The first 5 rows are patterns. Each new row is the sum of 2 different patterns, raised or lowered, with some noise. Before adding, each is slid sideways (what falls off one end comes back at the other) and multiplied by a number that may be negative. Names go in the order of the patterns.
Some rows, each with the names of its patterns after it:
[-10   3   2  16  16   2  16 -12  21  -3  16  -1  -7   3   1 -30 -12 -38
  24 -10  -6   4 -17 -11  -1  -8  17 -14  -5  15  -8 -11 -21 -52]
(3)
[-22 -11  -7  -5 -18   6   8 -12  15   7 -27 -22 -14  -4  12  16  23  17
   9  19 -18   0  54  11  12 -10  15  17   9  39   5  24  20 -20]
(2)
[  3   8  12   3 -23 -25  22 -22 -18  -2  -5  19 -14   7  -3   3 -17  23
 -17 -11  -8 -29 -21  11  17  11 -55   9 -30  16  32  -7  -1  -9]
(1)
[  0  19  -5  -2   0 -21 -22   7   5 -13 -17  22 -39 -20 -18  17 -27  13
  -6 -15 -17  30 -24 -21  -7  15  23  23 -14   8  -6  33 -17  -8]
(0)
[ 26  -5  -3  38 -18  12  52 -39 -29   9  -4   8  21   7 -19 -17   1  -8
  -6 -14   2  16  48  -5   7  -8  -6  25  -8 -30 -21  -2 -24 -17]
(4)

New rows. What belongs after each?
[-23 -12  17  -3   9  54 -28   4  37  51  44  60  18   5  16  54 -32  25
   6  -9  45  42  10   2 -10   8  16  23  17  39 -13   2  12  35]
(0) (4)
[ 29   0  -5  22  11  45  23 -20  11  15  45  27   1  30   6  22  10   1
  48  38  36  28  37  27  29  26  38  30  31  39  32  29  58  11]
(2) (1)
[-35 -46 -43 -38  -4 -14  -2 -28  -5  -3 -34 -31  20 -11 -12 -17   2 -13
 -19  13  -8 -17  15 -24 -27 -38 -10 -34 -31  -8  -8 -47   3  -3]
(2) (0)
[ 36  54  35  42  57  27  42  52  69  47  50  27  17  21  24  10  12  28
  53 -14  23  30  34  18  23  24  15  24  15  30  49  50  34   9]
(3) (2)
[-32 -43 -15 -28  -9 -33 -35 -20   1  23   8  17   9 -27   8 -12 -46  13
 -31 -58  42  33  -8  -3 -25 -38 -32  -6  -2 -24  11  -4 -39 -20]
(2) (4)
[  1   4  13  21 -14 -13   0  30 -10  11 -33 -24   8   1  13   6  -4   0
  -7  22  15  -5  15   9   3   3 -24   4 -20  12  -6   9 -13   3]
(3) (1)
[  3  29   8  32  37  -2 -17 -11   1  57  23  53  20   2  35  -4  19  65
  18  17   0  40  43   9  62  30  37  35 -18  -1  -4   7   6   4]
(2) (1)
[ -4  -3   4  -3  34 -16   3 -21  -8 -23  23  13   2 -48   6 -57   1  -9
  13 -11 -15   3 -12  -1   1 -31  -7   4 -28  -5 -12 -17  -6 -66]
(3) (1)
[-28 -62 -61 -62 -74 -28 -13 -63 -12 -25 -33  -7 -42 -51 -64 -48 -50 -69
 -20 -17 -21  10 -53 -39  -3 -98 -84 -39 -61 -14 -17 -84 -70 -68]
(2) (4)
[ 13  -1  23 -13  10  42  51  -2   0 -42  -2  40   9  -1   8  12   6 -14
  57   8  25  47 -10  27  63 -51 -26 -13  30  11  26  22 -18 -13]
(3) (4)
[ 11   1 -22  32   3 -24 -28 -16 -33 -10  17  -4 -21  39 -13  10  34 -33
 -25   6   6  16  12   1 -14  -8 -10  10   4  -3  -9  27  33  -2]
(0) (4)
[39 59 -9 13 24 46  8 67 35 26 45 60 25 49 16 43 69 62 32 61 40 63 17 35
 37 57 30 41 50 47 19 52 42 28]
(0) (4)
[ 18  -6  -1  24  -3 -15 -16 -25 -10  -1  17  11  11  22   7   3  39 -13
   0   7  -2  10  14 -10 -10 -22  19  -4  -1   1  -4   7  24  -3]
(3) (4)
[ -7  -6  12  26  -5   0  28 -37 -23 -18  13 -20   5   0  -7 -16  32 -12
 -26 -14   8  19  27  -1  19   6  33   0 -13   3  43   5   7  -1]
(2) (0)
[-16 -20 -45  -2 -14 -19 -59 -39 -46 -31 -34 -18 -43  23 -17 -34 -49 -41
 -44 -32 -27  -5 -55 -35 -34 -19 -45  -4 -15   6 -37  20 -61 -19]
(3) (0)
[ 10   1 -14   9   2 -31  -6 -24 -29  -1 -31 -43  15  16   9  -7 -20 -30
 -29 -14  -6 -24  -3 -25  -5 -26 -25 -42 -14 -19   7  -4  -9 -24]
(3) (4)
[  8  -4   1  -5  -4 -36 -20 -13  15  -6  20   7  -4   2   4 -15  19   1
  13   8  21   1   8  19  19   4   6 -13  -3  -9  -6  -4 -24  -9]
(2) (0)
[ 45  36  17  28  44 -14  15  15   9  22  21 -13  40  33  32  13   6   5
  24  47  46  14  33  23  48  13   7  -9  35  15  25  26  -4  16]
(0) (4)
[-36 -12 -41 -19 -44 -40 -26 -17 -42  -5 -47 -24 -30 -19 -23   1 -35 -35
 -18 -10 -13 -34 -29 -17 -21   8 -51 -24  -1   9 -26  -6  -8 -56]
(0) (4)
[  5  17 -20  -4   1 -26  20   5 -15  21  36  32  -6  45  40  18 -13  41
 -15   6  42  40  -6  32  15   0 -23 -25 -20   2  15  13 -65  12]
(2) (0)
[  6 -30 -60  14  -5 -36 -11 -21 -43 -33   8 -23 -30 -21  -4 -21 -14 -34
 -65 -23  -8 -23 -25 -41  -5  20  12 -23   4  -7 -22 -24 -19 -48]
(0) (4)
[  7  33  56   6  30  -9  -3  12 -11   3   4 -15 -14  26  26  29  17  16
  35  49 -13 -28  29   1  18  21  29 -26  13  20  12  32  18   0]
(1) (4)
[ 14  21  14  19  24  -1 -27  -7  35 -27  26 -21 -50  22  13  -1  -2 -12
 -21  -8  23  23 -18  16  15   6   1 -24 -16  -5  -3   0  13 -32]
(1) (4)
[  1  15   1  25  37  15  18  -9   2  26  20  22   1  40  -7 -14 -14  18
 -12  18  -2   2   3  29   0  -1  -7  12  21  26   7  26  18  46]
(2) (0)
[  0 -29 -23 -37 -19  40 -41  17 -10 -32  -9   2   5 -35 -20 -25 -43  17
  -1 -71  31  21 -19  -9 -37 -17 -27   0  -7   1 -32   4   5  -9]
(1) (4)
[ -3  15 -34  -5 -30  19 -21  13 -10 -20 -15 -24 -23  19   2   4 -31   1
 -32  -3 -14 -14   1  -6  13  18  11  13 -27  -6  14  -8 -15  -9]
(3) (1)
[-17   7   4   5 -20 -26 -12 -13 -19  10 -11   6  -4 -19 -29 -22 -20 -16
 -11  13 -13 -46 -11 -10 -13  -1 -11  -7 -42   1 -33 -21  10  12]
(2) (0)
[ 18  13  43  21   6  -4 -19   2 -20 -21   7  -4  -8  -1   4   3  -7  23
  21   5  38  -9  30  27  -7  28  13  27   3 -16  21  22 -11  12]
(3) (0)
[ 29  -4  20 -13  18  25  35  23  39   2  45  25  22  52  28   6  21  24
  75  13  39  -6 -23  14  15  14  27  11 -26   9  32  47  -9  27]
(2) (1)
[-68 -45 -55 -56 -59 -72 -36 -36 -98 -51 -70 -23 -52 -59 -61 -77 -46 -66
 -52 -13 -25 -34 -28 -29 -34 -29 -39 -22 -65 -35 -22 -19 -22 -31]
(2) (0)
[ 7 51 23 17 35 14 34  5 41  5 17 20 26  7 45 19 32 16  2  5 17 18 17 -5
 28 30  4 11 25 22 30 42 25  3]
(1) (0)
[ -7 -20 -12 -14  -5  28  20  44  -7  13  17 -17  11  47   9  14 -22  21
  16  -7  33  11  33  52  -9 -20 -11 -19 -16 -15  -8  13 -25  11]
(3) (2)
[ -9  37 -13 -34  -6  16   2  12  -4  -2 -23  27 -18 -14  22  35  33  30
   7  29   5  28  10  -3   7  41  23  20  15  -7 -10   3   5   0]
(2) (0)
[ 37  56  53  33  50  33  40  37   6 -20  53  37  48  38  -1  28  47  42
  28  43  60   5   5  28 -13  55  10 -30  63  35  18  21  11  23]
(2) (4)
[ 15  15  18 -48  -4 -22  38  46  -4  15   4 -11  13  14 -18 -10 -30  -8
   5   2  -6   0  15 -25   4  10  14 -17  30 -10  -1  -7 -36 -48]
(1) (4)
[34 40 50 41 41 55 44 44 31 -7 25 23 35 34  8 40 56 40 40 52 31  5 28 32
 13 52 36  8 59 59 17 36 53 25]
(2) (4)
[ -4  14  12  15  19  23  10  10 -17  21   7  21  12  -3  15  24   7   5
   5  28  -6   9  13 -12  13   4 -17  34  16   3  16   4  -3   0]
(3) (4)
[-22  10 -11  12   5 -30  -6  -1   7   5 -10  -2  -8   0 -13 -16 -10  11
  12   9  14  21   2   8   5   6  -1  24  15   8   9  -1 -18 -12]
(3) (2)
[-17   2 -10 -21 -16  -3   3   2 -62   2 -42  14  30 -16   2 -10 -15  -5
   2  -3 -20 -21  25 -18 -18   2 -17  15   6   9  -2  -4 -14  26]
(2) (1)
[ -9 -37  -2 -13  16 -14 -29  -4  33   3   9  16   6 -30  17  -9 -41  11
  -2 -32  43  15  -3  -1   9 -25 -10  14  23  -5   6   4   1 -11]
(0) (4)
[-26  -3  19 -19   8 -14  -6 -16  20 -21  -8 -17  15  18  17   4  14 -10
  12 -18  18  -7  25 -13 -17   1 -15 -12   1  -1 -15 -13  23 -15]
(1) (0)
[-23  20   2   7   6  15 -21 -21 -24 -41 -34 -14  14 -18 -67   5 -53 -16
 -36  -4 -39 -27 -15 -39 -39  40 -11 -16  -6  13  33  12 -25  13]
(2) (0)
[ 10  26  13   1  10  21   5  17  15 -12  -5  18  13  13  -1  -2 -23 -16
 -19  -7 -12  15   0 -31  -4   8  -1  -6 -10  -7 -23   2 -19 -11]
(3) (2)
[-10  49  46  35  80  41  32  25  -8  43   1  37   0 -24  31  28  15  32
  20 -16  -6  23  37  12  54  56  37  32  23  14  14  74  28  44]
(2) (1)
[ 12 -60 -11 -31  41  -9  -7   7 -37  -3 -11 -11  43  18  17  31   8  17
 -11 -40  12   1   9  49  44  27  29  -9  16 -10  13   2 -12  30]
(3) (2)
[ 17   2   1   8   7   6  -3  27 -15   5  -2  19   5  17  11  19  11  45
 -10   8  13  16  32  27   8  20   0  35   8   3  17  27  22  38]
(3) (0)
[ -3 -11 -30   0  19   2  10  10 -18  -8 -11 -16 -25  14  11  16  10  -3
  -9  20  52  10  22   2  -6  16   6   4  16   8 -21  11   0 -15]
(2) (4)
[-39  19 -19 -10   4 -65 -62 -45 -47 -34 -35  -9 -41 -90 -38 -44 -23 -51
 -44 -26 -35 -37 -49 -52 -15   6 -24 -42 -37 -14 -49 -47  -4 -46]
(2) (4)
[-41  -3 -43 -18 -24 -14 -34 -13 -13  -3 -25 -14 -48 -11 -24 -22 -30  -8
 -18 -19 -41 -12 -20 -33  -7  -6 -15   3 -12 -17 -35 -11 -22 -15]
(3) (0)
[ 23  14  19  35  43  24  26   2  19  44  27  28   9  15  -1  -6  26  14
   6  53  -8  29  48 -10   0  23  15  43  42  47 -12  12  23  11]
(3) (4)
[-15 -43  19  27  10  18  52 -14  14  -7  52  -7  43  14   0   7  47 -29
  -9 -19  54  33  36  11  12   5  48  -3  28   7  32  28  11  12]
(3) (0)
[-26   5 -14 -23   2  -9 -45  14  15 -14 -22 -19 -45  -1  -1   1  -8 -12
 -10   1 -13 -11 -51  -8  -6  -7 -11 -37 -33   6   7  -6  17  13]
(3) (4)
